There are 4 hidden switches. A switch that is on adds its own fixed numbers to the row, and there is some noise. The rows also spread widely along 2 directions, which tell nothing about the answers.
In the rows, 128 means zero.
Known rows, each followed by its switches (1 for on, 0 for off):
[129,174,117,146,150,118,138,123,124,148,104,142,113,116,97,135,140,91,135,137,113,107,128,147,126]  1 0 0 1
[131,149,122,138,168,112,135,114,116,137,116,130,121,132,112,124,154,116,129,134,120,127,121,141,117]  1 0 0 0
[112,183,127,138,150,140,132,119,135,143,114,145,139,110,105,157,141,91,133,135,115,95,122,130,114]  1 1 1 0
[126,178,117,147,136,122,138,124,144,147,107,141,116,114,86,147,131,94,138,139,111,89,130,140,124]  1 0 0 1
[122,154,121,142,152,126,134,113,131,130,117,139,122,122,102,137,147,106,127,135,123,108,116,145,111]  1 1 0 0
[125,145,121,143,163,121,140,112,127,135,124,134,123,129,113,125,150,115,126,137,114,124,119,138,123]  1 0 0 0
[121,128,124,126,124,141,140,127,151,117,143,121,119,126,106,127,125,133,124,126,126,114,116,127,121]  0 0 0 0
[113,181,126,138,143,144,135,115,147,140,114,148,139,109,99,151,144,91,134,129,118,90,121,127,110]  1 1 1 0
[135,132,135,129,155,125,142,133,111,129,117,126,130,131,126,124,140,116,128,127,119,133,128,133,121]  0 0 0 0
[122,198,113,149,160,111,125,117,113,144,103,138,107,114,89,136,144,81,120,146,129,111,124,140,119]  1 1 1 1

New rows. What belongs after each?
[127,183,115,149,146,126,133,124,133,141,105,144,110,116,81,142,130,86,122,133,121,87,122,146,120]  1 1 0 1
[120,150,123,138,142,139,140,117,151,141,122,141,129,119,103,140,137,115,142,131,111,98,121,131,119]  1 0 0 0
[126,150,124,141,167,121,137,119,120,145,108,136,126,125,112,126,149,102,129,133,110,118,126,140,122]  1 0 0 0
[125,153,122,133,130,128,136,133,133,134,117,124,113,115,87,132,117,105,129,133,127,108,125,132,126]  0 0 0 1
[132,140,134,127,142,135,141,131,131,128,118,130,134,126,116,133,125,112,137,119,115,115,129,126,123]  0 0 0 0
[119,170,121,137,157,128,129,115,136,138,122,139,121,123,116,141,155,111,129,140,117,121,124,130,118]  1 0 1 0
[125,178,118,145,146,127,139,132,141,151,99,150,125,113,88,144,124,86,140,134,107,84,133,136,125]  1 0 0 1
[128,135,132,125,140,137,139,134,125,128,127,123,133,124,113,133,130,119,136,122,115,116,127,130,118]  0 0 0 0
[128,185,116,141,160,116,137,127,118,143,92,138,111,113,90,131,134,79,124,131,121,102,127,149,120]  1 1 0 1
[114,193,106,146,137,123,130,123,146,145,125,136,102,114,89,141,137,104,133,152,129,108,120,133,116]  1 0 1 1
[117,159,120,141,131,147,139,114,163,132,132,142,126,111,93,148,131,105,129,125,118,83,118,133,113]  1 1 0 0
[127,146,119,139,161,119,134,114,128,139,125,134,120,131,115,132,151,118,126,132,114,122,120,137,121]  1 0 0 0
[108,185,104,143,125,129,129,118,164,144,132,133,101,109,80,146,132,107,134,152,129,98,118,130,116]  1 0 1 1
[135,157,125,137,151,113,137,137,111,131,103,118,109,121,100,120,128,104,124,135,120,124,124,141,123]  0 0 0 1
[138,142,141,128,161,124,137,132,110,137,102,133,138,129,126,133,139,102,135,122,110,126,134,136,126]  0 0 0 0
[123,164,130,141,160,129,137,119,120,139,105,146,131,121,109,137,144,92,128,126,115,102,121,145,115]  1 1 0 0
[114,148,120,141,134,146,139,122,167,139,130,145,129,115,101,152,130,109,139,133,105,87,120,127,119]  1 0 0 0
[118,187,116,143,132,138,136,127,150,139,102,148,119,106,75,153,117,77,130,130,114,71,126,142,119]  1 1 0 1
[116,176,109,142,130,138,136,124,155,137,122,143,111,101,73,147,125,95,127,135,127,76,123,138,112]  1 1 0 1
[114,186,109,143,137,124,132,120,147,143,127,131,105,114,84,140,138,100,130,152,127,106,125,131,120]  1 0 1 1
[118,165,107,141,128,126,135,121,156,139,129,130,100,114,78,135,125,112,132,141,123,98,123,138,117]  1 0 0 1
[120,177,111,143,133,132,137,129,158,147,119,143,114,109,81,146,123,101,138,141,108,87,123,136,122]  1 0 0 1
[119,160,125,140,141,151,143,118,151,142,117,145,131,119,100,148,130,95,132,124,116,83,115,137,112]  1 1 0 0
[113,194,111,141,130,133,129,121,158,148,117,142,114,106,81,154,126,102,138,147,118,93,124,127,116]  1 0 1 1
[119,178,113,145,129,138,137,124,161,148,114,147,114,106,81,150,123,99,137,140,111,84,129,130,121]  1 0 0 1
[115,180,127,141,143,138,133,119,150,153,116,151,136,115,109,153,144,101,140,132,106,98,126,123,115]  1 0 1 0
[119,200,115,146,156,114,133,119,112,136,103,135,105,111,88,136,145,82,115,143,131,116,124,145,114]  1 1 1 1
[128,131,129,130,140,130,141,124,127,122,131,124,120,131,114,125,136,124,125,125,128,123,117,133,119]  0 0 0 0
[121,167,124,138,135,146,140,122,155,140,119,150,133,118,97,155,131,96,132,121,106,81,123,133,113]  1 1 0 0
[129,175,115,149,150,125,138,131,137,153,100,144,119,112,89,143,131,89,136,139,110,98,136,141,120]  1 0 0 1
[122,178,112,145,134,140,137,128,158,151,111,149,118,109,84,150,122,88,138,137,110,78,129,132,124]  1 0 0 1
[128,154,126,137,147,138,145,121,151,148,113,147,137,120,105,146,137,101,140,131,104,94,124,130,120]  1 0 0 0
